The rows of a group lie close to one hidden flat surface of 11 dimensions, which may be shifted away from zero. Surfaces can cross.
In the rows, 128 means zero.
Known rows, each followed by its group:
[171 124 108  81 150 127 146  89 100 139 140 137 117 135 145]  gidem
[134 131 208 151 104 136 122 123 146 155 121 143  98 129  42]  fazod
[ 93 165 108 164 135 128 157  99 153 136  77 110 122 109 130]  Ropop
[ 90 141 149 150 104 165 152 106  92  94 137 120  89 149 122]  gidem
[153 155 131 174 118 189  93 136 145  74 140  94  66 101 118]  roven
[165 101 194  82 176 145 123  77  81 119 184 138 130 129 185]  gidem
[118 145 130 161  94 141 160 161 163 119 100  99 142 147 105]  daki
[ 78  64 154 112  89 151 145 114 133 121 159 135 143  92 136]  roven
[ 77 113 158 147 151  55 127 136 237  66 176 152 184 120 203]  lan
[173 113  97 122  99 157 119 113 124 136 189 191 102 154 118]  gidem
[106 188 123 140 138 145 155 124 163 148 109 120 133 145 170]  lan
[119 172 148 113  99 109  94 193 174 116 141 128  80 113  71]  fazod
[ 82 155 150 109 124  36 116 185  84  80 172 159 111 153  99]  lan
[ 65 142 162 126 140 102 129 114 129 179 167 169 156 129 117]  daki
[ 82 181 110 187 129 155 110 134 137 143 189 169 131 130 150]  gidem
[167 111 125 100 142 124 136 106 103 106 142 123 111 143 115]  Ropop
[120 114 163 158 136 128 109 150  71 108 162 149 158 183 142]  gidem
[159 129  93  99 113 118 119 151 160 126 148 160 130 152 166]  fazod
[100 134 132 133 143 130 117 107 152 121 175 142 114 119 113]  Kopo
[128  98 159 112  71  73 179 174 110 129 122 147 167 136 103]  roven
[139 125 132 164 170 116  71 134 159 130 156 122 143 116  81]  gidem
[130 125  84  92 146 141 123 120 120 111 105  98 121 114 170]  Ropop
[216  83 173 103  96 125 172 117  66 100 112 112 106  84 103]  gidem
[133 159 164 142 175 142 144  70  88 170 109 149 135 143 170]  Sir
[ 86 149  99 159 135 118 136 127 148 118 115 127 139 177 134]  Sir
[147  75  27 158 106 153 114 121 180  99 130 137 140 139 139]  Sir
[154  91 170 115 105 148 128 112 160 141 111 136 120 125 123]  Kopo
[117 147 121 156  94 186 127 170 144 170 129 112 152 178 101]  daki
[186  82 116 143 108 166 111  98 130  81 139 146  87 135 130]  Kopo
[156 156  79 121 165 148 118  70  84 120 157 164  78 183 139]  fazod
[140 129  87 113 130 125 146 134 117 101 185 103 132 112  99]  fazod
[137 143 134 121 132 154 113 135 124 126 154 123 118 128 131]  roven
[160 139 124  83 130 152  98 123 100 113 119 157  69 171 178]  roven
[170 159 123  97 149 142 150 118 112 141 172 106 126 147 114]  fazod
[ 90 132 128 104 112 113 140 146 113 105  79 117 110 133 153]  Sir
[ 49 106 122  92  83 133 128 123 147 119 150 164  96 126 122]  Kopo
[216 100 151 127 109 108 136 153  81 139 144 137 142  58  99]  gidem
[143 169 141 141 171 153  92 101  78 159 113 125  89 159  90]  fazod
[142 118 207 133 139 123 134 149 110 130  87  74 148  96 114]  Sir
[108 149 123 116 182 107 140  88 136 122 116 116 132 165 140]  Sir
[130 158 138 170 156  97 128  95 177 106 120 133 110  92 118]  daki
[128 134 148 124 124 149 103 150 126  93 185 130 115 136 150]  roven
[149 167 145 163 166 117  93 140  82 172  83 141 149 122 171]  gidem
[127 149 137 121 125 136 122 131 136 129 142 130 102 144  92]  fazod
[115 131 111 195 177 117 168  57 125 146 230 170 191 167 119]  Kopo
[ 82 140 107 130 132 128 121 137 146 160  87 131 140 128 159]  lan
[127 109 148  97  83 165 164 167 123  58 142  93 118 153 180]  roven
[ 88 151  49  81 127 137 106 170 160 204  74 112 158 180 140]  daki
[118 151 100 147 134 146 129  98 127 161 172 167 116 141 105]  daki
[144 144 162  52 124 126 133 122 100 111 155 131  65 106 144]  Kopo
[133 148 120 108 130 141 115 139 125 145 147 119 102 128  96]  fazod
[126 140 152  90 144 139 121 111 124 167 168 143 111 107 111]  daki
[167  82 109 123 129 101 160 120  77 112 150 145 167 143 141]  Kopo
[109 178 115 180 129 101 114  92  97 111 156 173  55  80  62]  fazod
[111 158 132 149 151 141 122 137 102 151 136 133 154 166 150]  daki
[177 110 101 123 149  67 115 130  81 116 162 175 137 171  91]  lan
[136 101 149 129 151 141 143  73 138 112 148 119 122 136  99]  Sir
[139 145  64 138 106 151 115 107 118 128  98 174  87 125 182]  Sir
[139 107 132 107 107 146 131 146 171 131 135  97 131 125 101]  Ropop
[ 95  83 160 140 128 109 145 118  69 121  82 109 155 123 111]  Kopo
[124 105 174 123 123 159  84 136 144 142 136 136 121 108 131]  roven
[117  92 124 111  96 154 130 138 143 137 138 129 128 128 103]  daki
[120 124 128 209 115 182 151  78 159 173  99 128 143 167  55]  daki
[166 192 104 116 124 127 138 157  74 154 147 102  84 117  31]  fazod
[ 74 122 182  75 140 131 121 127 126  90 174 137 112 179 160]  Sir
[141 102 143  94 126 104 130  93 129 147 142 187 119 117 161]  roven
[ 85 188 166 142 149 122 122 137 173 161 156 138 130 116 133]  fazod
[123  97 102 129 143 120  77 100 179 140 138 184 126 134 145]  Ropop
[132 104 114  60 142 145  86 132 124 161  82 124 121 104 179]  gidem
[ 96  80 107 104 122 105 151 124 149  95 179 125 164 112 141]  Ropop
[135 153 106 105 168 119 109 126 126 149 155 118 134  98 143]  roven
[148 133 126 137 141 148 117 110 141 150 114 134 132 114 152]  lan
[121 141  93 154 107 148 107 154 183 151 159 130 137 106  84]  daki
[116 125 128 167 160 120 122 102 151 124  84 110 137 183  95]  Sir
[151 129 123 147 146 158 116 114  75 124 149 118 120 121 128]  Kopo
[ 86 122 150  87 147 111 133 138 137 103 144  88 140 162 128]  lan
[114 107 111 103  90 159 106 131 143 103 114 140  80 124 140]  Kopo
[174 111 116  94 201 122  65 112 111 110 108 108 127 119 189]  lan
[ 93  56 128 165 103 120 122 163 175 110 177 137 213 137 139]  lan
[163 137 130 126 158  97 139 133  83 116 122 114 153 129 162]  gidem
[ 94 123 109 143  98 113 157 141 131 134 159 149 157 169 103]  lan
[116 114 115 110 139 127 139  85 122 143 165 150 125 111 116]  daki
[171 128 118 104 148 129 153  68 137 114 176 164 115 166 149]  Ropop
[ 90 159 140 146 102 140 153 135 123  92 174 149 114 174 143]  Sir
[ 93 121 102 101 147 111 110 145  97 127 114 109 145 116 166]  roven
[162 110 145 127 136 122 116 137  87 157 119 157 153 139 147]  gidem
[126  92  94 128  91 115 157 138 111 111  86 111 145 140 100]  Kopo
[129 101 145 119 107 126 141 125 153 144 136 142 134 127 101]  Kopo
[184 146 137 121 171  95  58 141 115  84 108 127  82 121 121]  Ropop
[ 87 102 127 107 125  89 147 122 131 115 138 128 148 144 117]  lan
[ 91 146 136 132 124  87 153 131 124 141 164 154 148 116 124]  daki
[134 125 142 108 130 132 107 132 102 128 146 153 109 146 135]  roven
[112 102  41  98  94 153 124 124 173 118 146 140 107  92 156]  Ropop
[128  66 162 132  78 186 108 138  85 161 116 152 132 142 110]  Ropop
[ 73 119 137 143 163 164 146 124  91 143 137  48 186 115 130]  Ropop
[173 141 120 143 108 159 151 107 116 117 130 145 101  55 190]  lan
[ 87 115 154  93 119 125 115 128 133 148 179 147 122  99 108]  Kopo
[124 145 134 117 141 142 102 121 141  81 176 122  72 131  95]  fazod
[ 99 119 159 201 129 128 135 161 154 121 167 104 201 122 107]  daki
[ 80 109  89 120  91 136 124 168 155 138 179 137 153 173  79]  lan
[140 144 122 124 160 135  75 102 157 123 123 146  77 167 109]  Sir
[119 148 139 169 124 112 142 138  97 137 108 150 154 128 153]  lan
[104  85 123 112 110 140 159 107 143  98 193 140 147  95 170]  Ropop
[132 150 103 120 148 127 148  71 133  90 132 133  69 114 148]  Sir
[110 147 118 163 130 168 143  98 202 154 170 147 148 123 165]  roven
[124 131 145  84 140 149  79 159 105 139 131 136 127 181 182]  roven
[152 149 164 116 107  77 212 112 114 112 125 147 125 111 133]  fazod
[153 146 136 119 122 127 148 104  97 148 181 156 100 141  66]  Kopo
[133 130  85 118 157 104 122 104 121 119 141 138 124 154 123]  Ropop
[130  92 113 113 123 144 105 119 135 143 114 137 134 138 126]  Ropop
[ 55 157  96 144 127 128 147  96 150  83 131 144  96 119 195]  Sir
[158 167 146 227  94 146 192  89 130 111 148 164 112 160  92]  gidem

New rows. What belongs after each?
[177  64 176  89 144 109 178  90 130 109 122 108 171 132 163]  gidem
[139 127 150 132 127 125 100 110 144 107 136 161  85 133 133]  fazod
[144 111 139 146 133 149 111 132 141  89 143 121 144 154 152]  Sir
[108 116 148 118 200 137 134  86 137 112 161  43 148  75 115]  Ropop
[ 63 131 125 140 115 146 147  95 122  67 103 151  93 173 200]  Sir
[156 109 121  76 159 130 176  80 172 140 124  75 137 142  96]  Ropop
[195 169 153 139 136 173 125  67 177 146  86 140  54 122 115]  Ropop
[187  98 108 112 164 123 152 108 134 123 181 101 170 112 133]  Sir
[101 126 124 124 101 129 157 147  59  97 145 132 123 163 139]  gidem
[124 161  90 166 157 119 134  73 130 131 126 160  99 146 110]  Ropop
[134 103 129  85 161 112 182  79 168 114 154  80 150 125 111]  Ropop
[146 131 134  83 116 140 127 165 137 136 130 119 142 154 169]  roven
[125  79 116  95 134 116 138 108 105 115 122 137 148 134 161]  Ropop
[141 140 133  90 141  79 121 149 106 117 142 128 110 114  95]  Kopo
[138 132 182  81 114 155 132 142 162 144 159 102 110 128  95]  fazod
[ 81 124 153 106 150  40 120 113 130 107 117 170 110 102 142]  lan
[126 160 135 130 130 118 118 124 128 119 154 138  88  91 106]  fazod
[116  78 107 113  94 135 128 152 100 131 119 126 145 149 103]  Ropop
[108 178 108 149 107 121 226  99  93  85 155 134 107 148 134]  Sir
[ 47 113 105 120 161  99 119  95 183 180 161 168 178 163 130]  daki
[107 141 146 162 136 116 117 124 164 128 126 145 141 133 141]  Ropop
[ 94 115 181 173 106 116 181 107 152 140 123 129 163 135  97]  Ropop
[101 131 150 133 160 106 120 130 165 173 108 102 167 101 105]  daki
[146 129 169  88 123 146  80 152 110 128 127 145  86 127 140]  Sir
[152 198 112 168 180 126 127 101 169 160 124 136 137  85 192]  gidem
[144  89 121 113 130  88  92 148 128  87 205 175 132 155 136]  Ropop
[178 147 118 143 133 108 128 130 124 109 169 143 108 109 101]  fazod
[116 171 157 124 155 164  75 131 132 138 149 107  76 150  67]  fazod
[182  98 145 106  90 162 166 129  76 140 170 149 138 130 135]  Sir
[ 77 157 141 137 154 150 103 122 130 113 164 107 120  98 152]  gidem
[ 96 178 153 125 159 173 111  93 143 177 198 127  95  83  96]  fazod
[156 125 106 100 130 127 122 118 154  98 140 136  96 113 146]  Ropop
[102 135 222  99 153 128 124 127 126 121 178 114 129 148 116]  Sir
[ 98 152 130 128 125 194 156  81 132  99 110  75  67 100 137]  Kopo
[169 131 172 117 128 143 124 124 119  98  80 128  97 139 188]  roven
[115 121 177 146 148 126 138 101 130 113 130 117 128 133 106]  fazod
[110  64  69  91 128 152 134  78 174 168 146 155 162 159 146]  Ropop
[142  81 144  95  77 131 176 156  96 117 114 158 170 189 196]  Ropop
[ 83 115 130 121 130 148 127 131 116 140 163 119 146 127 125]  roven
[169  91 140 126 140  95  93 117 152 122 112 160 132  82 155]  lan
[151  67 142 143 127 165 130 124 137 136 199 130 201 136 146]  Sir
[143 155 158 130 177 152  93 103 104 152 179 156 128  98 185]  gidem
[114  83  98 155 175 152  80  88 108  78 120 116 139 230 133]  fazod
[ 91 126  76 165  77 163 117 125 133 125 145 170  87  90 116]  Ropop
[111 168 102 149 132 119 167 123 159 140 159 146 152 177 141]  lan
[114  96 117 103  88  83 132 144  69 193  91 178 134 152  34]  roven
[ 54 149 150 131 139  57 106 135 146 160 157 173 129 144  52]  Kopo
[122 140  97 115 170 124  89 146 122 129  92  96 144 145 172]  Ropop
[140  88 164  86 103 128 120 156  64 124  59 102 102 113  98]  roven
[147 145 163 123 144 140 152  83 101 190 158 152 128 130 101]  Sir
[150 157 130  81  96 122  99 208 112 128 155 128 115 106 145]  Sir
[ 91 141  99 115 108 120 134 165 134 106 149 135 136 140 174]  Sir
[100 137 107 144 187 132 124  57 128 125 105 102 120  84 155]  Ropop
[145 158 157  93 133 137 196 122 112 135 105  77 127 152 118]  daki
[148 122 152 116 136 144  86 112 152 102 125 125  69 153  86]  Sir
[ 60  88 145  95  91 145  81 124 155 116 157 186  86 119 139]  Kopo
[ 95  99  99 152 104 189  64 136 164 163 144 162 130 108 146]  Ropop
[104 190  79  99 148 143 126 128 177 162 146 125 104 191 114]  lan
[116 130 103 119 140 145 108 151 137 140 122  90 148 144 121]  Ropop
[167 111 101  92 127 135 130 119  88 116  94 123 101 143 140]  Ropop
[107 138 160 141 100 130 130 103 117 109 133 144  51 109  44]  fazod
[173 153 147 136 142  59  60 171  66  83 129 155  82 122 112]  roven
[100 120 127 127 132 104 179  92 135 150 150 150 163 107 147]  roven
[169 120 143  82 139 121 104  95 132 183 115 194 106 131 146]  roven
[129 116 180  93 127 136 124 137 141 151 166 106 132  86  98]  daki
[167 185 121 158 120  64 130 155 145 157  77 185 125 135 138]  lan
[ 68 104 106 142 106 115 126 114 117  98 117 150 115 149 116]  Kopo
[ 87 139 203 144 117 161 140 154  96 117 118  82 143 108 144]  lan
[123  70 123  88 165 104 136 104 165 145 104 107 182 170 139]  gidem
[189 128  82 139 135 140 120 157 141 125 143  86 148 102 108]  Kopo
[ 99 123 137 110 141  91 142 108 108 115 174 166 127 150 138]  Kopo
[132 140 168 135 103 150 170 116  86 125 161 132 113 144 108]  daki
[184 113  81 113 145 164  83 169 163 127 140  93 163 153 165]  lan
[155 137 165 123 163 148  99 105 105 181 135 139 130  70 150]  gidem
[148  97  99  91 118 167 154  98  72 116 167 133 115 139 156]  Ropop
[139 117 126 118 133 147 115 127 134 125 127 119 129 131 146]  Ropop
[146 131 135 158  99 141 119 156 109 116 107 160 135 162 173]  gidem
[167  97 108  85 104 137 123 116 159 109 124 133  96 115 131]  Ropop
[120 170 109 172 131 132 124 133 151 149 139 126 127 162  65]  Ropop
[ 67 132 119  89 142 119  78 167 112  96  56  72  97 122 147]  fazod
[108 125 123 106 130 131 125 155  90  87  90  90 125 128 186]  roven
[136 132 106 123 130 124 121 126 158 149 160 132 116 156  48]  Sir
[146 104 141 138 171 138  52 125  56 121 167 165 137 158 166]  Ropop
[196  70 109 113  98 118  91 161 115  85 118 120 105 116  86]  fazod
[107 164 111 100 156 141 123 132 186 182 213 127 157 139 106]  daki
[124 125 132 106  94 105 178 132 149 109 162 116 118  86  83]  daki
[ 78 139 172 159 131  85 133 129 183 135 127 144 151 114 116]  daki
[101  64 149 129 103 157 148 107 107 102 102  88 137  83 124]  Kopo
[124 117  91  72 115 210  93 125 162 155 103 118 103 138 183]  roven
[150  92 141  94 129 140 120 107 117  86 161 119  93 134 101]  gidem
[104 132 123 143 135  91 119 133 143 130 134 159 148 131 142]  lan
[169 121 131  94 105 131 161 117 175 127 123 137 107 143 116]  Kopo
[159 149 168 174 165 117 103 128  71 118 119 119 125 140 109]  gidem
[131 156 156 146 121  79 139 153 119  77 121 117  94 114  71]  fazod
[124 121 122  74  98 133 118 159 152 106 139 124 106 130 151]  daki
[136 113 150 112 132 127 157 112  98 160 140 134 156  96 140]  gidem
[156 138 145 114 120 122 107 148 138 114 179 159 117 132 143]  roven
[115 142 130 133 139 102 162 118  83 127 160 140 140 181  93]  lan
[ 94 126  76 125 156 103 109 150  61  91 161  99 146  91 149]  Kopo
[126  98 112 109 102 153 106 130 143 142  83 135 109 114 149]  roven
[105 152 142 122 191 109 128 119  74 164 124 118 175 134 176]  gidem
[132 111  85 142 102 143 100 141 119 169 134 151 122 143  56]  fazod
[105 104 119 117 131 142 117 138 149 132 124 101 152 113 141]  Ropop
[117  94 159 111  93 147 103 122 109 121 103 164  83 144 123]  Kopo
[160 123 143 106 123 125  83 161 133 122  94 124 106 104 150]  roven
[ 93 111 140  91  92 119 120 168 151 177  89 118 129 101  92]  daki
[133 146 128 147 165 106  56 152 109 115 180 162 132 131 151]  lan
[132 100 128 131 116  79 118 138 159  94 170 173 140 147 107]  Ropop
[128 159 123  99 113 128 122 154 107 138 134 138 105 116 136]  daki
[122 111 162 111 131 104 123 122 109 102  90 133 105 139 132]  Kopo
[169 118 102  72 108 115 113 154 147 156  97 152 114 122 144]  roven
[164 103 128  86  77 143 183 126 151 139  71  93 101 129  64]  Ropop
[118 111 131 105 133  93 143 124  97 118 160 142 145 131 126]  Kopo
[111 138 194 149  88 166  78 167 127 177 121 167 110 102 120]  Sir
[103 147 159 129 153 174 110 147 127 131 159  87 152 144 155]  roven
[188 124 129  75 146 128  90 146 111 120 156 127 110 158 134]  Sir
